Each new row is followed by its nearest point in the smallest flat space through zero that holds the last named rows.
In the rows, 128 means zero.

q919:
[[ 93 127 205 170 147 168  94  71 172 128 105  68  84 135 163 171 123 179
  130]
 [ 50 155 197 141 166  97 155 189 144 198 134  88  76  50 134 169 175 127
  145]
 [152  78 153 112 116 147 186 112 126 149  97 140  80  53 155 162 161 159
  145]
 [ 87 117 135 169 239 128 119 144 187 123 131 114  57  96 198 189 103 134
  153]
 [ 65 102 164 210 146 155 169  36 143 138  99 113 109  84 219 163 121 135
  171]
 [125  75 165 150 119 126 121 136 181 112 121  93  66  62 177 181 132 169
  135]]
New rows:
[ 83 181  99 155  98 109 149 175 103 100 142  90 104 142 131 144 107 144
 102] -> [100 143 131 144 121 102 108 156 138 127 147 109 138 127 124 124 125 114
 124]
[ 82 106 131 182 119 167  76 138 141 148 110 101  96 173 129 149 123 152
 118] -> [106 138 160 153 136 139  90 111 155 119 128  91 116 148 138 142 116 147
 122]
[ 86  77 167 135 147 105 143  90  82 178 155 154  74 117 114 169 131  84
 148] -> [100 132 145 138 151 131 166 120 118 161 117 133 114  95 145 141 146 122
 147]

q226 (6 x 19):
[[239 151 211 198  92 130 122  59  62 132 102 208  53 140 116 146  85  84
   97]
 [173 151 182 122 132 118 115 110 121  34 168 148  96 126 166 116 109  17
  136]
 [223  78 168 107 153 186 107 116  84 109 120 123 133 152 142 166  72 130
  138]
 [190 173 148 131  91 162 148 149  86 113 199 131  87 170 124 122 125  85
  181]
 [170  85 123 118  47 152 124 140 150  80 193 140 143  62  66 128  61 122
   98]
 [204 147  83 150  58 134  99 134 128 127 129  69 102 131  91 182  91 140
  158]]
New rows:
[155 160 161 123 122 177  91 117 159 108  96 118 165  79 127 137  87 130
 119] -> [155 101 131 123 124 130 107 116 136 103 116 121 136 107 125 147  96 124
 112]
[110 129  89 148  79 162 113 173 155 104  81 168 167 147 124  92 113 180
 167] -> [114 119 103 124 112 135 134 144 137 148 135 116 142 121 107 129 129 160
 129]
[115  95 137 138 132 126  87 101 166 118 111 151 101 121 158 120  76 111
 179] -> [140 120 138 127 139 118 111 113 134 102 113 125 128 119 141 137 115 108
 119]
[165 119 142 178  84 144  81 131  75 142  74 143  96 155  79 166  82 140
 123] -> [199 127 136 167  94 137 113 100  99 157  93 135  99 135 101 166  94 151
 118]
[137  96  85  98 181 179 140 105 117  75 161 147 132 126 134 152 147 174
  85] -> [128  85 138  98 154 156 128 137 126 120 134 129 158 123 134 127 113 143
 122]

q742:
[[158 154 107  95 129 110 116 227 143  96 112 104 144 153 175 105 130  48
  213]
 [148  80 130  81 133  83 135 188 155 148 108 128 113 195 133  58 155 130
  103]
 [186 184 147 103 127  76 161 200 182 115 143 107 175 202 160 153 150 158
  203]
 [124 106 142 153 166 154 136 177 148 106  67 139 103 139 177  88  94 122
  197]
 [134 167  77 106 161 124 149 164 136 118  96 130 120 113 178  78 130 147
  160]
 [153 144 127  99 194 107 151 211 153 181  76 175  85 110 125 102 148 149
  155]]
New rows:
[ 99 152  92 121 110 127 203  91 183 141 129  82  94 150  61  82 103  44
 137] -> [124 119 112 115 116 125 116 131 118 121 132 118 129 129 130 110 131 100
 116]
[101 178 159 119 122 160  83 170 119 148 144  95 136 185 113 142 159 123
 101] -> [141 128 139 115 111 110 121 140 132 133 148 120 141 147 113 146 141 111
 125]
[132 143 105  86 110 149  92 161 138 133 103 104 163 138 131 133 135 133
 141] -> [139 144 112 110 123 116 126 150 130 120 133 117 139 135 139 122 136 110
 142]
[158 132 138  99 145 160 118 125 107 128 100 114 126 130  98 177 119 193
 102] -> [130 137 142 136 137 126 141 111 133 147 133 142 126 121 111 150 133 165
 116]
[134 124 103 127 168 120 208 141  98 103 105 125 140 111 157 141 174 152
 102] -> [131 153 103 117 145 121 147 126 133 133 120 133 126 118 143 110 136 166
 124]
[127 154  76  83 194 167 131 137  96 123  98 138 115 108 165 161 101 135
 168] -> [125 172  94 130 160 146 136 144 121 123 103 140 117  79 155 121 118 128
 167]

q420 (6 x 19):
[[182  66 126 159 150 164  93  60 129  75 115 140 138 113 204 142 144 120
  129]
 [150  72 169 191 131 180 133 125 196 130 138 114 129 115 119 103 104 129
  153]
 [156  95 218 192 138 184  83 134 155  49 166 111 127 105 151 111  47 131
  139]
 [108  87 212 195 105 166  68 110 165  77 129 137 153 174 162 102  98 126
  121]
 [107  94 112 239 108 119 125 100 151  52 202 136 124  86 133 128  94 106
  102]
 [156 102 189 216 152 182 107 113 123  65 181  74 193 141 160 147  54  91
  156]]
New rows:
[125 117 206 166 124 108 145 139 123  87  80 134 120 134 132 102  70 116
 104] -> [116 126 181 147 117 142  97 142 140  96 137 131 125 137 131 111  94 136
 123]
[163 135 118  91 137 126 109 190 135 184 132  52 136 105 120 110  96 109
 103] -> [147 151 140  99 148 139 151 163 122 156 131  99 127 117 100 131 106 132
 153]
[143 116 152 182 124 107 140 116  99  62 138 109  99  65 107 112 134 121
 134] -> [139 118 121 161 131 127 127 124 131  82 166 131 106  80 131 130 100 127
 119]
[128  93 122 127 129 151 128 124 169 131 159 156 116 132 129 167 125 104
 191] -> [144 104 126 151 135 146 139 119 150 135 131 120 132 119 127 126 129 124
 140]

q507:
[[157 126 154 126 141 149 168 152 104 164 183 130 117  75 182 151 187 137
  127]
 [212 134 121  55 179 109 120  67 118 121 113 144  81 105 144 151  77 172
  112]
 [127 161  99 117 102 112 119 156 134 126 189  38 116 124 100 102 135 180
  107]
 [151 172 100  97  75 108 178 169 119 165  84 154 132  95 188 161  97 193
   86]
 [187 122  83  22 105 202  70 147 105 113  91 156 128  45 180 143  93 180
  147]
 [110  97  74  64 152 116 101 175  80 178 119 108  73 104 101 115 141  92
   90]]
New rows:
[ 66  56 130 122  99 173 172 141 117 125 109 166 139  96 146 111 182 173
 116] -> [109 118 129 135 103 160 136 169 116 145 119 152 149 103 158 136 156 112
 138]
[185 144 126 132 132 123  93 120 152 145 141 118 127 115 153 140 160 134
 125] -> [154 132 136 118 137 137 131 120 126 125 152 121 122 110 142 134 135 147
 132]
[136 122 184 130 118 128 105 103 178 106 116 150 156 123  51 110 143 129
  95] -> [122 126 139 147 134 127 114 101 146 101 126 126 139 154 107 118 116 120
 143]
[127 156 114 123 119 134 134 103 116 170 138 114 104  95 146 107 130  84
 190] -> [130 117 131 122 138 141 124 134 118 135 140 129 122 114 133 129 145 117
 133]
[160 136 152 111 142 126 135 127 118  67 100  96 135 146 123 131 139 110
 100] -> [137 129 131 126 139 122 122 108 134 117 129 124 124 136 119 126 117 132
 130]

q751 (6 x 19):
[[ 88 188  99 144 154 136 112 153  80 189 116 109  76 106  84 139  80 147
  136]
 [124 156 119 168  87 115  86 149  86 139  57 154  67 129 133 118 111 160
  116]
 [139  92 103 135 145  92 120 132 173  92 130 127 119 175 182 164 113  90
  135]
 [127 142 137 139  52 213  70 160 126  85 115 127 117 150  99 140 126 124
   89]
 [143 134 157 154 173 137 137 135 105 105 171 157 145  97 133 103 144 127
  100]
 [ 94 122 113 137 205 138 151 172 101 118 200 147 105  92 122  72 188 127
  180]]
New rows:
[111 175 163  88 100 141  94 107 104 134  78  84 125  83 117 182 145 148
 181] -> [113 146 124 105  87 142 126 118 120 166  96 106 125 123  93 129 120 149
 139]
[163 154 100 169 130 146  99  90  89  78  94 169 173 138 179 168 137 106
 150] -> [152 119 139 153 121 116 111 129 132  96 115 150 126 141 159 135 121 121
  99]
[134  89 174 122 179 138 139 120 119 103  81 127 108 172 168 169  86 152
 177] -> [134 116 114 134 138  94 127 124 144 124 115 129 118 148 157 146 113 117
 133]
[123 119  83 131 153 158 143  85 153  99 180 137  89 163 181 145 173 147
 146] -> [121  99 110 126 150 123 131 146 151  98 156 130 121 146 151 126 151 105
 155]

q190 (6 x 19):
[[143 153 183 160 132  88 206 121 151 120 123 152 168 111 155 148 123 105
  141]
 [ 95 182 141 109 111 185 133 133 134 113 185 138  87 171 193 135 179 176
  189]
 [104 117 114 159 146 102 128 131 195 154  47 141 103 143 139 115 144 135
   95]
 [107 103 131  87 186 101 180  84 107  87 112  69  57 123 144 129 143 138
  105]
 [147 158 125 117 194 133  60  50 129 150 146 137 106 118 104 192 153 129
  106]
 [109 121 110  99 105 129 141 156 116 170 140 152  56 101 143 140 104 157
  128]]
New rows:
[139 103 127 134 123  65 125 123  86 131 150  68 146 121  62 136 147 130
 138] -> [147 105 125 115 140 118 125 114  93 107 135  99 148 113  97 124 110 107
 114]
[135 117 157 116 136 119 174 138 188 148 178 145 122 110 129 146  74 122
 167] -> [134 143 152 130 114 112 171 138 126 145 145 157 126 102 145 150 110 126
 141]
[123  97 134 107 105 133  88 103 128 128 120 117 169 101  74 171  83 120
 191] -> [153 123 123 126 121 132  98 126 103 135 149 132 160 111  95 137 107 111
 124]
[114  78 150 146 150 141 122 123 131 131 148 142 161 114 116 151 116 121
 122] -> [143 128 133 134 132 121 122 121 123 130 131 132 149 118 113 136 119 115
 123]
[178 125  76 126 109 149 171 132  55 122 156 117 151 114 118 152 139 143
 195] -> [141 131 137 106 105 144 139 138  80 110 183 119 143 116 124 130 111 124
 153]
[137 131 147 132  85 113 116  50 130 149 135 105 144 121 128 158 118  99
  51] -> [148 128 134 133 156 109 116  97 125 135 123 130 141 109 105 152 121 110
 108]

q842:
[[114 139 153 111 137 182 115 128 133 154 130 106 116 151 141 131 127 104
  172]
 [150  44  76  84 136 126 106 120 147 130 108 130 140 152 204 158 152 139
  160]
 [158 125 102  72 108 239 132  80  71 183  96 136 106 163  71 183  87 121
  126]
 [193  89 179 189 109 126 100 130 161 171  85 190 107 107 135 170 140 141
   85]
 [183  64 103 108 105 165 166  67 113 173 142 194 115 167 181 104 172 156
   92]
 [163 124 106 111 103 151 160 168 149 112 202  88 152 130 150 169  92 141
  113]]
New rows:
[176 138 159 173 123 151 115 178 130 103 142 156  87 102 138  81 179  86
 135] -> [132 140 181 169 127 125 128 137 154 144 141 144 116 122 146 104 149 123
 122]
[174  91 120 103 156 175 108 171 108 166  85 113 178 131  84 150 176 124
 175] -> [135 105 120 105 133 160  98 123 126 147  90 122 122 139 129 169 118 118
 155]
[161 105 136 140 147 114 101 148 116  91 125  76  79 179 174 176 135 169
  89] -> [152  98 118 127 123 121 119 147 151 124 131 123 137 124 155 160 124 136
 127]
[127  89  75 146 101  83 143  98  81 128 165  90 161 126 144  92  96 141
 140] -> [123 117  78 103 126 101 155 121 114  98 153 121 147 131 138 110 131 144
 116]
[172 162 155 150 102 106 143 126  98 175 111 143 143  77  97 131 110 166
 137] -> [146 144 148 157 115 126 131 127 121 137 117 149 120 110  89 139 115 134
  92]

q793:
[[112 107 155 192 121  90 154  64 106 168 120 128  64 145 161 129  98 165
  140]
 [137  93 131  84  98 118 142  98  99  68  98 135 130 157 148 105 143 110
  143]
 [108  55  94 147 116 117 102 165 135 134  75  93 149 170  99 133 144 117
  110]
 [132 118  88 133  90 153 120 165 179 157 173 143 132 154 131 140  74 157
  123]
 [126  96  99 113 122  40 112 207  83 121 100  97 142  85 162  94 120 124
  103]
 [128  65 104 141  87 175 103  96 135 122 137 146  75  91 170 103 175  78
  101]]
New rows:
[ 80 128 170 154 142 109  88 146 170 137 114 114 132 150 123  80 186 131
 130] -> [116 115 130 150 147 127 116 132 125 140 103 109 131 126 107 135 153 116
 118]
[114 148 140 143 127 132 140  96 112 133  92 140 141 118 109  75 100 149
 145] -> [127 139 147 132 137 113 142 107 114 126 120 127 123 137 129 130 122 139
 140]
[ 53  71 110 140 114 107 154 206 151 135 132 143  71 132 126 142  66 206
 120] -> [119  93  95 160  97  90 125 169 143 171 138 119 118 153 146 131  66 171
 120]

q471 (6 x 19):
[[110 131 161 112 147 106  58  83 137 111 167 107 154  87  95  95 146 111
  124]
 [129 139 128 114  87 145 118 172 160 154 137 151 128 141 126 184 128 121
  107]
 [143 131 157 123 149 139 132 118 169 200 134 185 123 148 152  88 105 128
  116]
 [ 94  86 171 163 144 105 205 145 113 118 156 120 123 124 148 178 117  96
   38]
 [150 134 107 134 190 133 147 127  93 137 103 132 103 148 130 134 135  91
   99]
 [ 72 120  90 213 151 149 109 133 205 162  95 143 203 162 104 124  77  94
  134]]
New rows:
[118 163 131 101 132  98 103 113 173 171 140 163 161  84  80 101 167  85
 116] -> [124 143 149 110 144 129  63 111 163 156 153 144 147 117 104 115 135 102
 114]
[ 95 103 144  74  90 175  81  96 145 108 140 118 146 172 134 171 115 172
  95] -> [118 131 142 113  85 129 105 144 152 127 150 129 139 116 120 153 133 136
 127]
[149 103 170 158 126 171 160  99 175 176 138 122 156  88  78 117 159 131
 115] -> [111 119 156 137 131 123 121 117 157 148 147 141 145 123 130 113 115 124
 114]
[114 171 131 139  79 156  96  97 130  80 146 142 148 154  83  80 140  80
  83] -> [114 134 130 127 135 124  84 118 142 122 140 118 149 115 103 129 135 109
 124]
[171  80 135  97 130 154 137 107  88 138  94 172 114 148  95 108 115 147
  75] -> [154 132 135 113 152 130 147 125 111 148 124 146 100 138 145 118 132 125
 115]

q493, 6 rows:
[[102 102 146  94 196 148 162  80 163 213 119 103 107 150 183 151 135  59
   42]
 [ 86 123 114  94  99  95 162 177 174 149  86 152  67 114 153 185 131 101
  137]
 [ 61 135 112  98 188 101 136 166 195 184 131 106  96 157  80 144 159  99
  110]
 [ 76 175  86  96 140 123 120 133 132 217 118 109 105 155 129 125 118 150
   80]
 [ 70  98 132  68 171 104 141 121 174 233 150  89  59 150 134 119 121  24
   73]
 [135 109 134  97 173 102 181 124 145 115  98 115 137 131 130 192 198 111
  147]]
New rows:
[142 139 109 147 131 153 105 136 146  57 166 181 121 136 151 157 130  76
 111] -> [135 105 153 158 125 147 128 137 155  94 127 153 129 115 137 133 116 113
 130]
[111 109 120 163 144 196 144 143 137 167 206 116 137 116 123 110 138 132
 130] -> [120 125 138 147 153 148 109 122 144 136 150 123 137 139 112 101 116 120
 106]
[149 138 153 145 124  50 118 128 136  80 103 149 131 156 134 150 101 136
 140] -> [137 123 131 135 111 121 134 143 130  97 119 142 129 116 126 142 134 135
 154]
[162 138 102  99 133 164 149 120 142 125 155  96 132 151 126 118 130 125
 143] -> [136 127 128 121 141 125 128 114 114 133 136 113 137 134 121 121 138 126
 128]
[151 142 189 108 139 124  86 145  96 159 133 156 151 144 155 131 206 143
 111] -> [140 133 126 123 147 132 137 108 114 131 123 117 148 135 132 136 146 140
 122]

q534:
[[ 89 140  70 155 179 140  99 126 151 149 156 149 105 124  91 150 122 143
   82]
 [105  96  78 136 135 108  59 174 166 131 168 102 109 163 112 118 100 101
  110]
 [112 122 144 145 100 124 114 110 154 112 100 136  74 111  84 109 114 114
   95]
 [152 111  65  85 121 158 191 106 135  33 122 124  80 128 144  39 100 148
  163]
 [ 90 117 163 114 128 162 116  93 168 147 152 147 121 138  98 121 172 126
  129]
 [146  83 132 176 110 127 149 134 158  52 119 143  78 191 153  94 118 158
  114]]
New rows:
[126 125 138 113 123 110 140 184 165 106 131 150 112 178 129 103 114 107
 131] -> [132  99 127 134 113 121 115 145 147 104 137 118 114 161 138 108 121 122
 132]
[127 114 116  89 127  93 172 130 147 126 161 133 105 113 169 100 168 151
 129] -> [132 121 118 108 133 146 149 119 131 109 140 129 131 139 142 107 137 138
 150]
[127 114 101  59 155 119 132 126 122 140 128 127 142 120 128 171 159 143
 139] -> [123 141 110 101 150 141 132 125 118 149 148 125 155 117 133 135 139 129
 147]

q895 (6 x 19):
[[ 34 114 134 124 101 147 129 185 166 133  96  84 130 120 128 105 121  36
  152]
 [100 113 143 122 116 146 185 202 162 130  78  81 124  28  91 108 170 101
  144]
 [ 64 151 141 111  74 161 145 208 164 144 141 152 110  78 141  80 160  93
   97]
 [ 64 154 134  78 174 116 126 157 114 128  54  99 143 114 188  72 176 144
  131]
 [116 134 147 103 127 162 191 233 119 123 187  60  97  51 136 128 134 106
  112]
 [ 77  40 178 131 157 149 239 177 120 123 122  82  82 136  71  51 122 114
  106]]
New rows:
[146 152 157 111  82 170  94  81  97 108 113  83 179 146 131 123  98  78
 125] -> [119 133 116 132 125 124  98 117 131 126 128 113 140 150 139 152 106  98
 149]
[129  86  78 180 126 161 132 150 151 119 168  83 161 159 139 102 101 162
  77] -> [127 112 136 132 130 135 143 132 117 126 163 122 112 151 122 125 106 122
 117]
[112 147 139  99 142 173  84 126  82 115 125 107 152 172  94  75 169 105
 138] -> [ 95 127 131 116 143 124 121 127 121 128 111 122 130 154 149 105 128 122
 127]
[102 169 146  92 164 105 106 124 138 164 131 154  88 107 173 117 111 144
 121] -> [112 159 126 104 136 126 111 137 116 131 132 141 130 132 172 110 144 145
 112]

q619, 6 rows:
[[ 70 106 112  81 175 125 132 127 143 111  92  97  96  99 141 148 170 131
   92]
 [121 173  75 114 147 130 131 141 121  98 156 140 105 103 155 109 122  94
   74]
 [ 36 146 143 101 126 117 122 118 153  94 104  92  88 133 227 150  87  97
  117]
 [123 152 131 144  47 100  65  60  46 100 150 113 146 126 172  99  79  76
  153]
 [ 64 168  87 122 141  94  40 135  87 120 129  64 102 144 164  98  79  92
   96]
 [ 53 143 138  96 112 102  83 112 137 115  83 130  76 172 192 124 136 125
  144]]
New rows:
[146 129 180 113 126 140 117 117 176 175 130  80 131 127  92 170 116 172
 107] -> [126  97 156 140 148 134 140 146 150 153 115  95 145 134 103 151 118 152
 142]
[116 174 124 179 167 176 153 147 125 169 149 157 166 112 165  93 130 176
 103] -> [150 151 115 143 144 141 150 162 150 134 151 144 129 133 122 123 110 128
 113]
[109  80 166 162  76 158 181 141 101  85 119 154 133 120  93 124  93  89
 112] -> [147 117 150 140 104 140 161 108 126 117 143 131 152 105 137 144 111 117
 140]
